The first 7 rows are patterns. Each new row is the sum of 2 different patterns, raised or lowered, with some noise. Before adding, each is slid sideways (what falls off one end comes back at the other) and multiplied by a number that may be negative. Names go in the order of the patterns.
(in the rows, 128 means zero)
Known rows, each followed by the names of its patterns:
[155  99 101 152 139 112  91 147 155 117 124 100 156 139 161 137 112 133
 100 132 127 112 160 159  90  91 135 140 165 115  95 127 135 165 108  96]
(3)
[ 93 109 110 128 140 132 152 161 130 105  92 127 101 143 107 161 164 158
 104 103 105 143 122 110 123 115 143 131 107  96 144 137 153 131 128 135]
(4)
[150  97 149 157  91 104 102  94 124  93 163 152 165 148 130 165 147 127
 116 157 121 110 107 157 105 147 107 119  95 135 138 130 147 162 115 142]
(6)
[120 107 118 160 165 135 144 129 107 121 121 130 125 142 127 108 115 116
 106 158 139 116 118  96  98  97 143 148 135 137 121 155 109 116 130 111]
(0)
[116 119 144 116 163 148 144  91 162 150  95  94 150 106 120 117 157 160
 154  93 136 165 149 110 137  93 113 133  97 162 163 115 111 156  92 118]
(5)
[119 152 131 135 125 163 113 109 165 115 141  97 120  98 166 136 164 132
 157 112 131  95 110 132 159 145 156 161 139 135 127  91 146 158 139 152]
(1)
[120 151 103 110 133 102 155 116 129  96 142 119 164 128 113 123  92 164
 129 134 156 129 156 136 143 155 103 119 141 159 126 108 155 102 166 165]
(2)

New rows. What belongs after each?
[ 86  97 130 101 134  94 116  75 124 124 126 125 147  89 126 136  89 143
 126  80  91  82  85 100  81 138 124 153 134 113 137 129 118  93 149  95]
(6) (2)
[154 159 154 157 115 133 134 134 136 167 130 131 157 131 138 118 142 126
 165 154 143 133 158 134 156 136 143 131 143 142 148 160 131 153 143 116]
(0) (1)
[181 175 190 124 129 129 141 162 128 180 157 149 172 140 151 179 144 117
 140 120 158 184 155 150 128 165 159 136 180 176 147 162 136 160 152 146]
(3) (0)
[160 168 169 152 208 163 208 149 178 144 197 117 140 194 219 167 208 201
 184 153 147 119 209 189 152 174 173 183 195 185 164 220 133 126 209 172]
(5) (1)
[178  84 144  48  87  55 112 111 106 114 110  99  70  97 103 127  79 138
 134 120  98 140  87 113  93  93  73 132  71 107 161  60  97 140 168 148]
(6) (1)
[195 184 170 127 125 134 119 168 151 189 198 198 138 134 131 145 157 153
 157 153 160 167 136 129 165 182 167 145 170 150 131 117 133 135 183 158]
(4) (1)
[134 112 110 127 116 104 148 107  90 162 148 141 169 138 156  84 107 101
  99 138  78  96 132 130 111 142 144 159  90 156 109 161 131 162 107 118]
(6) (2)
[ 28  36  39  93  73  24  93 122 106 135 101 111 131  49  44 121  97  42
 101 117  77 109  51  89  25  70  77 122  65  90 106 127  83  82 110 120]
(6) (5)
[128 136 131 125 134 100 148 156 151 107  98  84 104 143 141 170 156 142
 153 104 117 110  88 122 138 155 155 182 125 166 106  83  98 149 153 150]
(4) (0)
[152 117 163 123 134 107 145 137 142 164 172 133 162 137 102 161 166 125
 135 134 100 122 104 160 160 149 164 145 168 162 141 140 168 114  99 114]
(6) (0)
[129  84  93 104 134 126 107 116 113 101 124 115 113 114 103  99 117 129
 102 142 123 105  98  99 110  96 113 109 133  96 102 120 130 112 128 120]
(0) (5)
[130 104  90 135 179 118 116 112 165 150 118 161 166  98 107 133 181 111
  92 132 144 153 123 129  99 138 131 113 162 137 123 162 108 108 170 157]
(3) (5)
[145 147 157 155 181 155 178 171 171 161 184 180 187 187 174 148 170 161
 165 185 177 196 133 167 170 175 183 140 204 187 164 177 189 186 168 122]
(6) (0)
[139 181 141 130 155 152 155 147 165 142 134 100 132  94 191 135 173 123
 174 119 168 109 112 141 143 181 164 171 169 146 158 111 167 184 131 155]
(1) (2)
[178 115 123 140 145 143 108 129 105 141 132 129 159 118 133 136 100  98
 161 183 131 118  83 147 175 121 139  81 137 169  97 173 168 107 136 137]
(3) (2)
[122 146 140 108 157 113 101 112 128 123 110  99 151  87 136  99 123  86
 127 110 120 137 147 122 110 132  89 119 140  76  94  89  80 123  92 139]
(6) (2)
[130 162 151 166 104 168 123 149 132 182 111 107 164 108 125 111 118  91
 185 127 148 155 172 128 152 104 134 113 144 128 145 161 123 126 132 104]
(6) (1)
[118 111 144 135 116  94 166 163 120 127  96 145 131 169 151 126 144 110
 152 127 118 163 152  98  96 137 164 185 128 117 134 133 160 118 112 158]
(3) (0)
[137 124 117 191 176 116 126 126 119  84 103 110 163 165  94  94 138 109
 173 126 129 152 115  79 160 168  83 174 133 174 148 151 115 103  92 121]
(5) (1)
[129  84  95 103 165 155 145 146 131 128 100  75  89 145 161 150 130 151
 146 133 132  88 132 161 154 128 113 121 123 126 116 173 130 126 146 105]
(4) (1)
[130  81 105 134  99 100 128 125 100  84 113 104 144  75  85  98  88 122
  83 122  83 122 120  99  80 148 122  96  77  66 117 145 112 110  93 126]
(3) (1)
[104 115 119 107 110  96 139 134 139 130 103 111  69  93  99 102 119 119
 141 135 119 103  92 103 101 122 106 146 158 139  89  93  87 115 116  97]
(4) (6)
[ 96 103 171 107 141 109 129 101 101 107 117 142 159 135 164 160 129 118
 134  81 125 137 144 129 120 130 116 106 123 158 106 109 171 100 139 102]
(6) (1)
[124 146 180 188 172 176 166 144 140 148 172 174 147 171 156 153 156 140
 172 182 152 125 168 136 169 151 138 143 170 175 162 146 177 178 169 182]
(4) (0)
[ 87 113  94  71 137 153 116 106 165 112 113  90  82 135  89 164 120 162
 113 177 121  65  70 151  93  95 103 134 159 147  65 100 167 147 124 130]
(4) (5)
[123  82  91 138 148 103 109  88 126 130 124 119  75 138 136 112 144 149
  84 106 116 144  90 104 127 134 147  96  97  84 100 117 109 136 116 135]
(3) (1)
[104 114  87 125  94 106 136 135  80 133 120  69 115 119 165 137 156  80
 133  77 113  96 128 113 140 135 140 118 112 107  95  99 113 120 159 104]
(0) (1)
[141 170 183 129 157 109 120 148 137 168 147 156 124 157 134 150 152 147
 142 128 164 154 148 164 144 181 142 146 181 120 143 139 161 127 149 166]
(1) (2)
[187 155 185 192 156 203 209 171 175 204 216 164 149 195 197 216 163 184
 136 171 204 183 229 197 200 190 142 149 215 223 162 181 155 196 225 189]
(3) (0)
[134 155 144 118 143 140 132 110 139 125 149 125 160 147 143 125 126 129
 131 152 155 138 151 140 144 140 128 128 157 136 127 150 134 160 131 126]
(3) (1)
[117 112 104  99 130 110 137 123 117 126 100 116 111 104 109 117 126 136
 127 107 101 118 105 119 105 142 141 139 116  92 102 128 119 124 128 124]
(4) (0)
[121 149 143 156 115  92  89  78 118  67 141 107 129 149 138 115 104  62
  82 100  84 106 121 126 119  94  92 106 116 147 124 122 134  57  85 108]
(4) (0)
[112 129 117 147 150 145 128 131 118 128 139  99 146 148 110 125 120 123
 132  94 124 136 134 137 140 147 140 123 125 131 126 130 124 146 129 119]
(6) (0)
[120  57 116 112 130  98 101  81 100 113 102 146  63  90 112  67 102  61
  90  73  95 120 124  90  86  89 115  64 110  69  82 115  94 132 118  97]
(1) (2)
[ 95  68 105 161  88  93  92 154 115 168 107 106 122  85  67 140 131 115
 162 123 108 115  84 109  80  95 104 173  76  81 139 132 108 123 125 124]
(5) (1)
[134 108 147 133 113 153 133 139 156 102  92 144 134 145 162 140 155 114
 124 107 123 147 124 131 148 120 110 143 150 165 140 166 111 130 131 141]
(6) (0)
[136 146 130 138 165 147 123 128 135 146 142 130 136 133 122 153 150 134
 145 138 164 136 146 139 151 122 134 116 152 150 157 147 127 138 143 119]
(3) (1)
[107 124 138 138 143 135 130  95 107 104 111 129 128 139 162 118 101 100
 117 117 125 115 143 148 127 119 122  97 141 120 129 126 133 117 126  98]
(4) (1)
[131 164  97 136 112  93 116 118 136 129 103 149 141 124 113 123 141 117
 158  96  99 121 113 146 137 138 154 116 137 122 147 108 119 103 138 155]
(4) (2)
[170 162 119 121 150 143 168 136 153 146 109 112 130 140 165 145 159 171
 133 136 110 145 128 157 133 172 180 179 111 115 126 168 135 119 148 122]
(4) (2)
[157 144 114 139  90 140 129 120 115 136 123 128  90 141 128 131 134 127
 155 166 120 105 142 113 125 105 149 112 145  97 137 127 112 147 125 165]
(6) (1)
[ 83 114  75 149 138 151  98  81  98  95 108  96  93 124 137  80  69  93
 125 140 111  83 107 117 114  80  76 125  93  91 138 135  98  66 101 128]
(3) (4)
[ 97 101 103 100 139 135  63 123 123 145 105 138  63  95  87  93 105 140
 103 123 139  89  81  91  87  94  95 124 122 148  78 106 115  75 101 106]
(5) (1)
[ 85 118 123 129 132 108 129  90 109  86 133 146 105 152 144 145 108 113
 100  99 113 104 132 166 147 126 116 101 116 109  90  97 104 131 128 128]
(4) (1)
[128 139 175 175 146 133 162 165 152 118 143 138 138 145 156 152 165 166
 151 136 107 164 173 125 151 111 155 153 154 134 142 160 158 122 145 185]
(3) (2)
[142 144 135 135 138 123 133 118 155 158 147 151 130 135 133 103 123 170
 175 137 147 114 156 135 117 116 136 162 165 117 153 163 129 139 136 154]
(3) (4)
[185 173 165 155 158 162 163 116 127 147 153 163 175 149 156 143 144 138
 152 174 179 157 164 125 137 169 157 182 180 187 129 143 155 134 166 125]
(0) (1)
[170 173 184 143 152 128 155 172 161 186 187 143 147 158 159 164 156 180
 160 164 151 167 150 146 148 141 134 184 177 188 154 131 137 153 152 141]
(4) (0)
[124 168 118 154  76 170 147 116  84 134  99 103  87 158 137 130 111 112
 132 167 124 149 116 110 152  66 133 127  97 105 121  75 115 119  91 142]
(6) (5)
[131 154 148 187 137 152 159 210 164 205 190 135 185 123 139 194 190 164
 234 183 161 150 153 160 149 136 182 237 162 130 182 184 160 186 165 180]
(4) (5)
[134 105 127 128 104 138 128 102 101  93  97 101 159 133 120 129 109 154
  98 113 124 113 105 112 125 136 166 129 153 130 122 104 114 112 121 122]
(0) (1)
[115 111 115 114 160 152 161 134 135 146 137 121 132 139 114 127 127 144
 119 145 116 112  90 125 149 128 131 148 126 136 160 109 143 162  88  97]
(6) (5)
[180 154 133 148 137 116 138 154 129 153 136 154 151 137 132 173 107 103
 185 141 141 100 109 115 183 141 162 119 172 136 124 118 133 125 157 158]
(3) (1)
[155 134 151 169 166 168 132 142 161 186 131 172 144 141 157 163 192 124
 140 155 135 164 122 142 129 134 178 157 159 131 154 171 119 154 148 147]
(3) (2)
[138 128 160  98 123 105 151  99 136  82 136 151 138 144  81 112 125  94
 116  95 111 115 101 133 116 120  99 133 141  97 150  76  83 123 105 149]
(4) (2)
[139 107 115 116 128 159 147 100 124 127 122 101 139 124 124 138 109 159
 132 114 121 130 105 109 116 139 156 128 155 138 124 104 141 138 111 121]
(0) (5)
[166 176 198 142 126 142 110 154 137 154 193 203 128 120 180 173 188 136
 136 150 149 179 148 112 188 114 121 160 168 144 119 182 195 138 155 138]
(3) (6)
[141 164 128  95 135 124 147 125 112  98 155 149 134 118  89 118  99 147
 158 149 163 125 135 127 112 115 103 138 170 150 150  95 167  73 119 123]
(4) (2)
[127 158 178 140  98 121 128 168 117 104 150 108 120 153 130 108 114 152
 166 127 132 118 138 132 147 140 128 142 126 156 134 112 138 155  91 116]
(3) (4)
[161 123 165 160 127 139 113 114 129 123 168 107 118 107 148 138 159 122
 122 131 115 155 119 148 145 122 164 145 139 141 118 134 138 160 121 127]
(3) (2)
[140 108 147 114 136 108 144 100 162 108 142 111 139 163 118 137 173 132
 134 174 109 161 167  88 116  92  89 121 118 150 146 190 171 125 182 157]
(6) (5)
[131  82 127 144 144 101 100 129 146  75 155 157 104 125 161 153 114 110
 114 141 169  73  96  77  92 133  96 172 137 150 151  95 117 172 157 109]
(3) (6)
[ 99 163  97 113  81 131 111 166 122 156 135 152 115 120  95 119 142 142
 131 134 148 131 125 138  99 147 146 126 141 104 125 124 138 138 153 124]
(4) (1)
[ 89 137 145 159 123 113 112 124 132 130 147 136 148 138 110 107 115  77
 139 164 154 135 136  99 146  77 101  87 149 132 154 104 148 140 120 135]
(4) (2)
[118 162 177 162 166 155 139 142 140 144 121 164 158 130 143 130 134 167
 154 131 152 109 110 132 149 164 137 146 122 185 129 149 147 141 128 125]
(0) (1)
[105 166 141 156 176 161 149 139 101 115 132 120 139 157 153 149 129 130
 138 145 174 154 152 165  98 121 143 151 177 173 182 143 125 123 115 146]
(4) (0)
[163 130 100 153 132 180 162 179  96 114 104 126 117 128 145 169 148 145
 116 136 121  89 102 125 127 163 136 117 133 114 143 109 132 142 148 114]
(0) (1)
[113 101  97 163 137  94 129 129 111 166 136 141 166 105 119 134 154 112
 178 135 149 126 119 149 110 132 105 161 104 104 161 151 112 145 130 155]
(5) (2)
[100 101  92 110  85 180 141 163 117 123 100  93  58 101 145 173 131 162
 124 146  92  80  56 155 164 150 122 115 150 123 132  97 139 126 133 128]
(4) (1)
[128 119  98  80  93 101 100 107 110 111 146  92  89 105  89 117  90 106
 120 129  92 128 126  80 117 101 134 114 136  89  98  83 105  87 134 116]
(0) (1)
[107 151 129 128  83 132 113 145 153 124 114  87 134 105 109 166 145 161
 140 136 176  93 109 140 142 119  94 144 131 193 168 135 150  89 107 128]
(0) (2)
[151 144 162 129 179 110  97  75 134 141 126 121 138 155  81 126 138 154
 121 156 140 182 146 143  99 126 112 130  91 173 154 144 143  99  91 179]
(4) (6)
[116 110 152 175 138 105 144 174 152 126 138 150 131 181 140 149 161 119
 168 128 142 173 196 103 118 131 158 190 140 139 121 154 179 110 120 153]
(3) (2)
[157 119 150 120 145 126 147 143 134 137 136  92 130 134 127 169 142 138
 138 128 138 141 139 127 128 128 109 134 137 125 127 108 111 111 121 139]
(6) (0)
[118  98 118 111 136 120 110 136 123  83 118 132 119 124 150 152  99 100
  98 123 126 109 137 121 118 119 127 131 116 108 103  93  90 120 137 139]
(3) (0)
[150 116  94  87 131 147 126 123 101 148 135 145 131 120 136 101 137 107
 104 156 157 106 106 143 128 145 107  89 126 116 166 111  95 156 101 110]
(3) (0)
[127 100 116  88  90 111 124 135 169 122 115 121  98 125 106 117 129 124
 111 162 162  82 133 108 168 134 152  92 117 103 129  95 134 134 165 160]
(4) (1)
[103 144 159 123 134 107 164 129 116 114 166 108 124 163 113 152  84 105
 103 170 122 172 134 160 117 122 102  95 122 146 155 138 145 151 149 116]
(5) (1)
[145  92 127  89 118  75 108 135 107 131 125  95 108 144  88 144 136  91
  84  92  68  99  82 155 136 154 140 116 143 123  93 107 147 110 106  88]
(6) (1)
